The rows of each matrix lie in a flat space through zero, up to rounding. After each matrix: how many dimensions does the smallest such space have?

[[-48   6  12  22  10   6 -12 -25 -20  25  41 -10 -14   4  -4 -33]
 [  6  17  -6   2 -11  -3   3  10 -14  -7   4  11   3   4   3  10]
 [ 12  -6  18  -6 -14  -1  -3   4  29 -30 -14  -4   0  -7  13  18]
 [ 22   2  -6  -8  -8  -3   6  13   5 -14 -16   7   6  -1   4  18]
 [ 10 -11 -14  -8  13   0   6   2   0  15 -13   0   4   0 -10  -5]
 [  6  -3  -1  -3   0  -1   1   2   5  -3  -7   0   2  -1   0   4]
 [-12   3  -3   6   6   1  -1  -6 -13  14  12   0  -3   3  -5 -11]
 [-25  10   4  13   2   2  -6 -10 -17  12  25  -1  -7   4  -1 -15]
 [-20 -14  29   5   0   5 -13 -17  27 -11   7 -18 -10  -8   8  -8]
 [ 25  -7 -30 -14  15  -3  14  12 -11  20 -22   9  11   4 -15   1]
 [ 41   4 -14 -16 -13  -7  12  25   7 -22 -30  14  13  -1   5  31]
 [-10  11  -4   7   0   0   0  -1 -18   9  14   5  -2   5  -2  -6]
 [-14   3   0   6   4   2  -3  -7 -10  11  13  -2  -3   2  -3 -11]
 [  4   4  -7  -1   0  -1   3   4  -8   4  -1   5   2   2  -2   1]
 [ -4   3  13   4 -10   0  -5  -1   8 -15   5  -2  -3  -2   8   5]
 [-33  10  18  18  -5   4 -11 -15  -8   1  31  -6 -11   1   5 -14]]
	3

[[ 27  12 -19  -3   1  -7  -3  11   5   9   1 -16 -16   3   6 -12]
 [ 12  12   0  -5   1 -18  10  16  15 -14  14 -16 -16  19  -8 -20]
 [-19   0  16  -2  -1  13  -3 -10  -8  -3 -14  11  20  -2  -3  16]
 [ -3  -5  -2   7  -2 -13  13  12   6  -1  11   7  -7  -5  -4  -4]
 [  1   1  -1  -2  -3   4   5   5   1   8  -8   9   6  -9   3   7]
 [ -7 -18  13 -13   4  25 -21 -41   2 -20  14 -11   8  18   5 -10]
 [ -3  10  -3  13   5 -21  -3  12 -15   3 -12  -6  -6   1  -6   7]
 [ 11  16 -10  12   5 -41  12  34  -3   1  -2 -12 -22   7  -8  -7]
 [  5  15  -8   6   1   2 -15  -3  -8   2  -4 -13  -5   5  -3  -1]
 [  9 -14  -3  -1   8 -20   3   1   2  -8  12 -13 -16  11   4 -14]
 [  1  14 -14  11  -8  14 -12  -2  -4  12   0   2   0 -12  -3   3]
 [-16 -16  11   7   9 -11  -6 -12 -13 -13   2  -3   0   8  -3   3]
 [-16 -16  20  -7   6   8  -6 -22  -5 -16   0   0  12  11   1   3]
 [  3  19  -2  -5  -9  18   1   7   5  11 -12   8  11  -9  -1   9]
 [  6  -8  -3  -4   3   5  -6  -8  -3   4  -3  -3   1  -1   8   1]
 [-12 -20  16  -4   7 -10   7  -7  -1 -14   3   3   3   9   1   0]]
	6

[[ 31   3 -12   4  41  22  12   0  15  28 -12  -6 -17 -10  10  -2]
 [  3  31 -10 -40  14  42  20  -2   0  29 -17  35   8 -48 -51  20]
 [-12 -10  -7  19   8   1  -6 -18  -7 -10   8 -10 -11  12  37   2]
 [  4 -40  19  16   0 -21 -13  18  25 -18  -5 -22   3  29   9 -10]
 [ 41  14   8   0   8 -23  13  40  12  19 -11   3  15  11 -37  -7]
 [ 22  42   1 -21 -23 -15  13  23 -13  19   2  20  16 -14 -48  -7]
 [ 12  20  -6 -13  13  13  13   6  -1  18  -9  16   5 -16 -25   9]
 [  0  -2 -18  18  40  23   6 -22  -3   9  -3  -4 -18   0  36  12]
 [ 15   0  -7  25  12 -13  -1  -3  -4   2   8 -17 -13  19  34 -10]
 [ 28  29 -10 -18  19  19  18   9   2  32 -11  15  -1 -25 -28   2]
 [-12 -17   8  -5 -11   2  -9  -3   8 -11   0  -6   0  -1   2  -3]
 [ -6  35 -10 -22   3  20  16  -4 -17  15  -6  32  12 -27 -36  21]
 [-17   8 -11   3  15  16   5 -18 -13  -1   0  12  -1  -6   9  19]
 [-10 -48  12  29  11 -14 -16   0  19 -25  -1 -27  -6  34  37  -4]
 [ 10 -51  37   9 -37 -48 -25  36  34 -28   2 -36   9  37  -2 -34]
 [ -2  20   2 -10  -7  -7   9  12 -10   2  -3  21  19  -4 -34  13]]
	5

[[  6   2  -6   5  -1  12   6   4   2  -8   6  -4   7  -8  -2  -4]
 [  2 -33   4  18   2   8  21   1 -28  12  17  16   9 -37  -2 -20]
 [ -6   4   5  -8   1 -13  -9  -4   3   5  -8   1  -8  13   2   7]
 [  5  18  -8  -3  -2   9  -4   4  15 -14  -2 -12   2  10  -1   6]
 [ -1   2   1  -2   0  -3  -2  -1   2   0  -2  -1  -2   4   0   2]
 [ 12   8 -13   9  -3  25   9   9   7 -18  10 -10  12 -11  -4  -5]
 [  6  21  -9  -4  -2   9  -6   4  18 -16  -3 -14   2  13  -1   7]
 [  4   1  -4   4  -1   9   4   3   1  -6   4  -3   5  -5  -1  -3]
 [  2 -28   3  15   2   7  18   1 -24  10  15  13   8 -31  -2 -17]
 [ -8  12   5 -14   0 -18 -16  -6  10   4 -14  -2 -12  24   3  13]
 [  6  17  -8  -2  -2  10  -3   4  15 -14  -1 -12   3   8  -1   5]
 [ -4  16   1 -12  -1 -10 -14  -3  13  -2 -12  -6  -8  22   2  12]
 [  7   9  -8   2  -2  12   2   5   8 -12   3  -8   6  -1  -2   0]
 [ -8 -37  13  10   4 -11  13  -5 -31  24   8  22  -1 -25   1 -14]
 [ -2  -2   2  -1   0  -4  -1  -1  -2   3  -1   2  -2   1   1   0]
 [ -4 -20   7   6   2  -5   7  -3 -17  13   5  12   0 -14   0  -8]]
	2

[[  1   7  -7 -17   3  -6 -17   4  -8   0  -7  -4  -6 -12  12  19]
 [  7 -20  -4 -16  -5 -15  26   5 -12 -12 -24  15 -30   7  -1 -11]
 [ -7  -4   8   0 -11   9 -13  -7  -7  -2   2  31   4  18   9   2]
 [-17 -16   0 -39 -11  -5   0  -6  -3  -9  -2   6 -17  -2   8  11]
 [  3  -5 -11 -11  -6   6  -2  14   1   7   6 -18  14 -10   8  13]
 [ -6 -15   9  -5   6 -14 -10  -5  -3  -2 -13   9   3 -10   4  19]
 [-17  26 -13   0  -2 -10  11   4 -16 -12  10  10 -31 -18 -14   5]
 [  4   5  -7  -6  14  -5   4 -19   7  -4   0  -7  -7  -4   0  -9]
 [ -8 -12  -7  -3   1  -3 -16   7  -8  -1   0  -2  -6 -12  14   6]
 [  0 -12  -2  -9   7  -2 -12  -4  -1 -15 -14   9 -10  19  13 -12]
 [ -7 -24   2  -2   6 -13  10   0   0 -14 -17  18 -17   1 -11  -5]
 [ -4  15  31   6 -18   9  10  -7  -2   9  18 -20  15  27  -4  -5]
 [ -6 -30   4 -17  14   3 -31  -7  -6 -10 -17  15   5 -18   7   7]
 [-12   7  18  -2 -10 -10 -18  -4 -12  19   1  27 -18 -20  -8  41]
 [ 12  -1   9   8   8   4 -14   0  14  13 -11  -4   7  -8  -2  -3]
 [ 19 -11   2  11  13  19   5  -9   6 -12  -5  -5   7  41  -3 -45]]
	13

[[ -9  -1  -2  -6   8  16  -4  -6  -1 -12   8   1 -26  13   7  -2]
 [ -1   0 -10  -5   9  -7  -2  -4   0   4   6   6  -1   9   5  -2]
 [ -2 -10   0 -10   3   3   1  -7   6   2  -7   9   4   8   7   6]
 [ -6  -5 -10 -17  -9   9   7   6   8   5   7  -1  -2   8   6  12]
 [  8   9   3  -9 -25  18  10  22  -7   9  -4 -10  14 -11  -7   9]
 [ 16  -7   3   9  18 -38   6 -10   5  -1  -3  13   6   4   3  -3]
 [ -4  -2   1   7  10   6 -17 -13  -3  -1 -12   6   2  -3   0 -10]
 [ -6  -4  -7   6  22 -10 -13 -18   2  -6   4   9 -15  11   6 -10]
 [ -1   0   6   8  -7   5  -3   2   3  -3  -4  -8  -1 -10  -6   0]
 [-12   4   2   5   9  -1  -1  -6  -3 -11  14  -4 -19   8   1  -6]
 [  8   6  -7   7  -4  -3 -12   4  -4  14 -10  -1  21 -15  -7  -7]
 [  1   6   9  -1 -10  13   6   9  -8  -4  -1  -6  -1  -4  -3   2]
 [-26  -1   4  -2  14   6   2 -15  -1 -19  21  -1 -32  20   8  -4]
 [ 13   9   8   8 -11   4  -3  11 -10   8 -15  -4  20 -18 -10  -4]
 [  7   5   7   6  -7   3   0   6  -6   1  -7  -3   8 -10  -6  -2]
 [ -2  -2   6  12   9  -3 -10 -10   0  -6  -7   2  -4  -4  -2  -8]]
	7

[[  8  -3  16 -15 -15  12  -1  -1  14   5 -16  -8  -2   6 -13 -15]
 [ -3 -14 -14  52   4 -11  -1  -5 -10 -20   6   8  14  -5  16  28]
 [ 16 -14  32   8 -35  19  -6 -10  27  -7 -36 -22  10  13 -20 -15]
 [-15  52   8 -51  18 -15 -11   2 -15   9  19 -31  -4  -1  -5 -14]
 [-15   4 -35  18  33 -21   6   6 -28  -3  34  25  -3 -14  25  26]
 [ 12 -11  19 -15 -21  19   2  -1  21   8 -23  -4  -4   8 -16 -19]
 [ -1  -1  -6 -11   6   2   5   5  -1   8   5  10  -7  -2   1  -3]
 [ -1  -5 -10   2   6  -1   5   3  -4   3   6  13  -4  -3   5   4]
 [ 14 -10  27 -15 -28  21  -1  -4  25   5 -30 -13  -1  11 -20 -23]
 [  5 -20  -7   9  -3   8   8   3   5   4  -4  20  -5  -1   2   2]
 [-16   6 -36  19  34 -23   5   6 -30  -4  36  24  -2 -14  26  28]
 [ -8   8 -22 -31  25  -4  10  13 -13  20  24  24 -19  -8   8  -4]
 [ -2  14  10  -4  -3  -4  -7  -4  -1  -5  -2 -19   6   2  -4  -2]
 [  6  -5  13  -1 -14   8  -2  -3  11  -1 -14  -8   2   5  -9  -8]
 [-13  16 -20  -5  25 -16   1   5 -20   2  26   8  -4  -9  13  11]
 [-15  28 -15 -14  26 -19  -3   4 -23   2  28  -4  -2  -8  11   7]]
	3

[[  3  -4   8  -4 -10  -1  -4   1   2   1   6   0 -11  -4  11   5]
 [ -4  -4  -8  -8  -8   9   5   2   2  11 -17   7  24   3 -13  -7]
 [  8  -8  25  -5 -20  -6 -12   2   4  -1  23  -3 -38 -11  32  15]
 [ -4  -8  -5 -13 -18  11   4   4   4  15 -18   9  24   1  -9  -6]
 [-10  -8 -20 -18 -17  20  13   5   3  24 -41  15  57   7 -32 -17]
 [ -1   9  -6  11  20  -5   1  -3  -4 -10   4  -5  -2   3  -6  -2]
 [ -4   5 -12   4  13   1   6  -1  -3  -2  -9   0  16   6 -15  -7]
 [  1   2   2   4   5  -3  -1  -1  -1  -4   6  -3  -7   0   3   2]
 [  2   2   4   4   3  -4  -3  -1  -1  -5   9  -3 -12  -2   7   4]
 [  1  11  -1  15  24 -10  -2  -4  -5 -16  13  -8 -15   2   1   2]
 [  6 -17  23 -18 -41   4  -9   6   9  13   9   5 -20 -11  28  12]
 [  0   7  -3   9  15  -5   0  -3  -3  -8   5  -4  -5   2  -2  -1]
 [-11  24 -38  24  57  -2  16  -7 -12 -15 -20  -5  39  18 -47 -21]
 [ -4   3 -11   1   7   3   6   0  -2   2 -11   2  18   5 -15  -7]
 [ 11 -13  32  -9 -32  -6 -15   3   7   1  28  -2 -47 -15  42  20]
 [  5  -7  15  -6 -17  -2  -7   2   4   2  12  -1 -21  -7  20   9]]
	2
